The same things were measured in two ways. Each way mixes the same 12 hidden numbers, adds some noise and spreads widely along 6 directions of its own, which tell nothing about the thing.
In the rows, 100 means zero.
Some things both ways: the first way, then the second way.
95  95  96  114  96  111  94  100  71  108  92  69  59  136  82  99  100  107  97  122  111  96  107  95  67  84  106  99
117  101  84  108  109  86  80  90  90  110  106  89  87  104  92  103  122  85  96  114  92  81  105  119  96  98  109  95  94

142  111  121  95  116  99  123  81  109  116  83  93  106  111  77  97  103  113  87  131  116  94  54  112  98  111  86  126
83  85  87  98  112  108  99  117  127  78  111  101  71  101  97  116  86  97  135  127  105  99  72  85  66  71  114  117  106

111  57  104  103  40  93  102  129  109  124  90  99  90  79  132  116  80  85  67  92  104  114  136  117  87  97  92  75
80  112  102  136  95  91  103  128  115  100  77  130  96  108  76  100  107  104  92  65  91  96  120  91  111  108  115  88  98

100  67  118  104  23  93  99  135  104  107  48  95  39  83  96  97  111  68  63  107  97  105  139  91  60  96  123  93
110  75  106  128  98  121  79  88  99  123  65  108  130  78  69  101  100  100  66  89  86  89  120  105  117  103  106  72  81

124  126  105  96  115  100  104  106  107  84  82  88  104  99  64  92  105  106  113  120  102  105  81  103  95  107  76  125
92  108  97  82  110  84  107  99  110  91  106  80  91  103  93  88  112  106  109  95  113  101  97  98  88  105  103  96  111

124  104  136  124  89  90  136  104  115  98  84  81  102  122  92  102  110  98  81  134  142  83  82  107  85  101  90  121
105  115  87  108  123  98  81  116  115  97  89  103  80  100  102  118  87  87  122  131  100  76  101  95  94  81  109  85  79

101  107  90  117  90  99  83  120  77  119  43  91  58  126  66  90  117  122  94  137  94  92  105  116  53  93  83  128
101  72  110  92  87  94  116  75  80  94  120  100  95  110  98  87  115  74  96  94  102  109  95  100  102  115  108  70  92

75  121  107  118  108  101  77  81  58  97  86  83  54  155  89  116  113  86  100  80  86  90  120  80  74  62  132  102
71  85  95  107  97  108  67  123  139  91  101  119  100  91  90  89  83  115  131  99  80  101  83  70  83  94  119  106  101

133  103  115  88  92  104  120  91  136  102  100  81  85  114  68  104  118  102  84  126  117  114  69  90  94  119  94  118
104  80  90  96  101  111  70  93  93  119  97  89  107  95  84  106  103  92  109  106  83  85  112  98  89  104  109  95  98

100  103  116  121  73  84  106  121  102  100  100  60  91  145  100  115  92  96  67  114  127  115  111  114  71  72  107  97
82  103  100  135  86  104  61  86  114  109  95  110  129  103  79  104  114  107  133  87  95  103  108  85  88  97  126  87  84

87  96  99  104  66  87  97  104  111  89  100  105  95  131  109  113  107  101  89  101  90  101  103  103  102  93  115  104
105  92  76  87  117  88  63  85  114  85  118  99  69  98  120  105  70  66  162  166  92  73  70  86  82  103  113  83  70

98  94  101  98  107  100  57  101  75  81  123  94  93  112  103  133  87  88  105  78  87  118  143  93  101  89  110  65
95  126  107  147  115  102  73  120  134  106  83  120  99  103  69  95  92  124  77  75  94  88  103  101  117  115  120  75  98

100  95  71  115  92  89  94  99  96  71  107  111  101  109  86  96  127  100  112  119  87  101  101  102  121  127  96  126
103  93  106  75  94  86  124  108  98  116  106  103  104  122  120  86  88  82  90  101  101  101  102  117  113  127  90  93  89

88  116  131  128  110  100  110  103  49  100  91  87  78  143  127  115  91  115  106  79  118  90  109  117  69  68  112  119
103  101  105  107  131  109  106  108  110  75  83  61  91  90  72  106  84  89  93  115  108  92  105  102  88  87  121  79  96

92  85  79  94  110  100  81  104  98  91  104  126  124  100  103  95  96  117  118  100  76  99  120  98  118  112  90  91
114  132  104  127  122  81  102  124  109  81  100  125  81  112  108  83  99  83  71  109  77  80  100  106  130  119  122  75  80

105  99  122  98  139  114  98  105  89  83  95  91  126  98  115  115  89  108  134  105  100  89  124  114  93  104  61  105
123  87  100  164  126  94  61  94  112  109  77  120  111  83  90  106  82  76  92  113  98  86  103  121  125  88  118  43  57

115  94  76  77  97  99  107  92  126  109  125  117  123  98  96  96  88  116  99  95  88  120  76  97  131  120  95  93
105  48  108  89  63  133  105  68  71  137  86  114  149  99  98  103  122  99  74  102  89  111  107  112  107  112  81  113  97

121  84  102  97  65  97  97  97  108  110  90  77  88  107  92  126  89  82  68  103  97  116  116  102  91  93  102  86
92  82  95  96  93  113  115  105  112  115  98  121  116  101  103  95  94  108  87  83  103  112  95  107  109  107  96  105  94

111  68  86  95  33  91  85  147  98  83  102  110  88  84  117  116  81  78  77  98  83  139  127  122  98  97  104  82
100  105  93  109  104  78  114  73  124  96  96  86  92  101  78  104  91  92  108  104  128  91  91  107  86  105  115  83  86

106  93  90  89  104  95  111  105  118  95  146  102  129  105  122  123  73  95  105  80  104  125  96  105  126  110  88  78
84  94  91  103  76  84  67  108  119  111  95  134  95  103  88  105  110  107  143  96  84  94  88  84  81  98  116  104  89

100  78  94  99  48  84  101  116  109  99  114  97  89  82  117  111  91  88  85  99  103  111  112  105  107  110  111  78
112  105  88  101  125  92  113  115  104  96  81  122  87  93  104  97  101  105  81  101  103  95  91  121  122  109  94  90  96

98  71  117  77  101  107  105  127  107  116  81  102  111  93  127  99  87  104  98  118  87  103  116  128  81  109  76  98
90  85  88  109  108  125  135  76  104  118  121  60  144  107  112  125  105  73  112  102  138  109  139  96  72  46  109  118  83

68  98  84  85  128  87  89  101  90  76  141  136  140  104  140  98  95  121  140  89  72  92  95  116  141  124  106  94
87  83  101  124  105  120  96  102  122  102  102  116  116  101  105  99  85  99  97  110  101  104  92  94  102  94  104  103  95

93  109  79  121  82  82  94  108  88  90  118  94  78  144  72  81  126  141  98  147  116  102  67  109  95  116  121  124
68  72  106  87  65  108  108  96  108  114  118  94  96  120  91  84  114  109  91  82  107  115  96  88  88  113  86  113  124

94  98  113  120  67  82  126  111  84  77  79  82  74  123  100  103  107  73  84  113  109  99  102  103  85  98  133  116
85  77  99  64  68  114  86  90  118  131  106  84  117  107  83  96  100  120  110  94  98  104  93  91  72  108  97  120  105

116  108  82  72  116  107  79  94  125  111  107  113  117  93  85  124  76  97  109  73  74  121  104  87  119  100  76  71
109  63  97  66  94  107  135  93  102  98  100  155  110  81  133  92  103  99  96  107  103  114  67  97  117  91  87  90  75

93  71  103  101  54  83  106  133  105  101  96  99  89  91  122  103  95  103  83  104  105  114  126  113  89  118  112  93
70  129  100  86  101  86  123  140  124  91  110  86  82  119  90  85  111  112  94  64  101  103  118  82  90  102  111  111  116

103  131  105  98  148  120  70  81  63  75  128  89  110  130  94  112  85  119  132  66  90  110  114  88  104  64  97  97
86  121  107  90  123  90  109  112  120  90  90  55  103  105  93  86  107  115  89  107  121  95  114  102  88  97  94  111  126

105  89  87  106  89  72  110  117  98  99  94  129  98  96  101  92  116  97  94  129  96  98  77  122  113  142  104  117
80  65  115  101  80  144  163  111  120  111  97  127  130  106  91  107  87  112  59  58  118  132  96  97  106  90  100  110  96

Other things, the second way, with their names:
(179): 130  82  74  130  132  140  104  85  111  107  87  107  110  65  94  120  85  95  65  109  115  105  87  129  120  66  109  73  51
(258): 79  112  91  86  109  87  90  131  119  77  101  93  69  102  96  101  106  100  134  111  93  92  95  76  75  79  114  106  106
(118): 100  91  113  99  79  123  91  98  113  118  91  118  127  98  100  112  108  104  102  109  99  102  98  83  94  71  105  88  68
(472): 90  85  90  90  82  93  87  120  108  111  109  144  93  102  125  78  103  99  106  89  83  113  83  99  122  112  90  87  76
(416): 85  124  83  48  105  85  115  134  103  99  119  68  82  113  105  70  123  117  92  69  93  111  110  107  96  117  94  123  118
(393): 89  86  113  93  101  83  72  116  115  84  99  130  73  97  92  73  94  109  113  97  84  97  69  83  108  126  106  61  105
(243): 91  95  101  84  87  117  61  100  93  124  100  100  91  123  92  112  104  105  121  121  87  78  102  86  84  122  91  105  116
(457): 98  67  105  129  63  109  42  74  101  139  72  95  126  96  55  114  100  92  113  103  83  87  113  100  85  105  113  78  78
(330): 115  100  98  82  108  100  84  112  118  108  80  100  85  88  87  102  106  119  86  119  97  86  80  110  95  88  96  96  97
(273): 98  145  79  106  150  94  81  113  106  95  82  77  83  105  98  125  108  107  141  120  129  77  119  98  86  82  97  90  106
(194): 90  87  106  115  117  125  147  82  125  103  97  91  140  97  103  102  76  102  82  85  147  122  104  106  106  88  99  90  88
(283): 82  108  112  133  90  85  121  118  154  83  75  174  97  92  88  91  92  124  83  83  102  99  71  78  115  101  115  90  89
(406): 85  108  96  114  102  107  79  99  112  108  90  64  111  107  86  110  101  94  117  115  109  93  122  95  80  84  105  102  93
(462): 102  118  89  128  114  107  106  103  119  100  92  100  107  100  85  123  96  89  106  96  106  88  115  96  92  76  130  91  71
(189): 67  109  76  88  101  111  104  108  109  110  98  75  112  108  73  100  105  126  124  53  112  117  121  101  83  121  105  124  121
(139): 104  97  71  73  117  74  74  119  101  105  93  80  78  93  98  86  89  90  124  106  83  91  99  121  99  121  100  96  93
(221): 88  125  91  126  124  90  98  119  112  87  76  118  82  96  81  92  102  110  93  76  100  88  114  94  121  123  107  76  105
(292): 103  83  106  106  93  98  74  77  98  119  78  106  125  85  82  84  113  110  87  92  93  91  109  100  112  122  96  75  98
(312): 72  132  90  136  99  122  111  127  129  105  78  66  101  108  37  107  95  121  65  44  102  103  137  103  95  110  126  110  102
(74): 81  92  123  55  81  107  130  114  100  100  117  98  103  121  103  78  114  112  83  82  94  108  100  78  94  121  95  110  125
(145): 56  92  96  135  70  115  60  106  123  124  80  112  108  106  55  100  109  128  108  65  91  98  120  75  91  118  102  106  121
(215): 87  106  89  129  118  100  111  114  115  103  79  94  107  99  104  107  99  95  93  101  125  105  120  111  108  76  90  98  91
(415): 120  112  100  169  111  121  80  77  97  122  79  104  143  103  77  130  117  95  83  102  107  92  125  125  107  80  124  85  72
(138): 95  110  79  102  95  103  102  106  111  118  84  81  93  107  74  114  112  113  90  94  111  97  109  120  87  97  97  121  103
(141): 92  95  101  113  84  107  85  90  96  120  87  109  108  104  87  101  120  100  90  96  95  87  119  90  104  108  94  91  98
(67): 93  90  93  60  98  87  129  94  103  90  117  96  94  93  98  73  101  94  95  79  88  94  101  82  98  128  113  96  100
(31): 77  93  87  159  80  98  68  100  133  106  93  124  94  94  49  91  103  111  87  59  80  95  104  91  103  115  132  90  94
(196): 112  97  99  66  113  121  100  100  71  110  114  101  104  121  126  114  118  94  111  132  95  89  101  103  94  102  88  112  112
(473): 89  126  100  85  127  109  91  119  99  82  92  74  76  110  74  107  107  116  114  101  102  86  107  87  85  114  109  95  129
(209): 100  109  97  89  120  89  112  114  111  78  99  99  68  102  100  96  96  94  99  117  104  90  87  96  100  103  102  86  100
(373): 109  66  103  111  85  138  57  61  75  149  75  68  142  101  70  117  110  100  88  112  103  94  125  121  95  111  85  90  99
(146): 118  131  113  84  103  109  112  100  96  81  124  114  98  115  106  90  119  99  80  111  75  86  87  86  107  117  132  90  82
(113): 65  64  98  167  69  126  39  109  139  131  67  114  101  95  43  108  74  112  92  86  86  93  105  90  96  107  103  93  100
(50): 90  92  93  124  91  96  81  104  114  103  101  97  75  99  61  103  110  96  95  81  93  92  103  93  88  92  121  82  96
(157): 103  106  113  91  103  95  116  74  90  91  118  98  100  116  109  93  117  83  99  113  110  87  104  83  101  112  106  73  95
(185): 93  88  63  135  130  112  81  85  92  90  83  96  86  83  80  109  102  96  110  106  106  93  107  113  106  112  99  96  111
(5): 110  88  122  81  69  137  88  84  89  140  90  116  129  102  74  100  131  132  56  71  88  96  106  92  110  116  94  82  100
(110): 90  123  102  129  97  101  70  127  127  105  74  120  110  99  83  109  120  128  108  92  96  104  98  99  95  74  112  99  90
(277): 96  78  94  113  103  121  106  83  84  106  106  105  95  103  86  104  111  89  84  89  102  94  113  95  107  111  100  82  106

Some of these things the first way, each followed by its name:
105  113  96  95  108  102  86  103  110  117  82  105  80  111  74  93  119  122  108  133  96  88  74  106  85  112  79  113 -> (277)
76  107  102  113  92  110  109  79  64  95  81  66  71  117  123  132  90  76  117  58  87  88  139  91  81  74  106  106 -> (139)
103  107  107  99  112  96  109  107  102  88  104  103  128  107  111  100  88  118  112  94  103  103  102  109  106  102  90  109 -> (406)
67  100  97  121  115  95  90  116  47  76  115  130  129  111  161  115  60  71  132  55  78  83  133  116  119  57  100  73 -> (283)
86  102  106  110  100  80  117  115  91  88  104  113  110  114  119  89  105  119  109  110  108  91  88  119  105  115  110  120 -> (74)
151  109  107  99  88  99  104  96  133  103  105  89  104  112  58  104  103  122  78  127  123  120  70  97  101  109  85  111 -> (209)
101  99  91  89  83  95  52  111  99  96  118  104  81  99  91  127  97  116  99  74  85  131  130  93  98  103  109  74 -> (393)
134  121  117  112  109  98  116  95  99  79  82  84  81  104  46  90  112  91  100  127  125  100  78  76  93  112  109  115 -> (330)
80  97  124  117  112  91  146  126  78  97  97  92  110  114  140  96  85  124  124  123  134  77  85  137  81  116  88  120 -> (50)
125  122  91  97  144  102  71  92  88  100  89  95  102  97  50  106  87  95  110  86  93  114  121  72  99  95  85  78 -> (110)
90  125  118  125  112  81  110  118  79  65  83  94  112  126  108  98  115  92  117  130  104  77  86  132  94  93  90  138 -> (194)
95  104  109  122  125  90  112  115  76  93  79  91  105  118  96  84  103  91  110  139  111  77  95  117  85  99  88  113 -> (415)
66  136  139  134  135  80  121  116  74  76  117  86  123  116  148  110  96  97  140  95  132  55  93  125  96  81  87  110 -> (273)
88  133  81  98  167  97  82  86  91  88  118  123  130  155  76  102  90  126  127  90  84  105  87  86  118  97  97  95 -> (146)
140  99  109  88  83  101  83  122  141  108  94  96  115  115  71  104  95  127  71  131  107  126  92  112  87  95  71  98 -> (157)
83  112  106  89  98  84  131  100  104  94  117  81  131  92  155  139  66  79  116  62  94  102  99  129  117  98  89  98 -> (189)
95  102  98  85  109  92  103  105  102  89  126  110  123  89  124  111  86  115  121  82  94  108  99  109  121  120  98  94 -> (373)
118  95  92  82  71  91  115  102  136  99  100  70  99  90  73  109  93  112  86  107  107  130  104  89  99  129  104  98 -> (416)
57  122  83  128  130  95  97  92  36  87  111  108  88  146  130  124  83  95  138  54  87  88  119  103  99  78  114  101 -> (312)
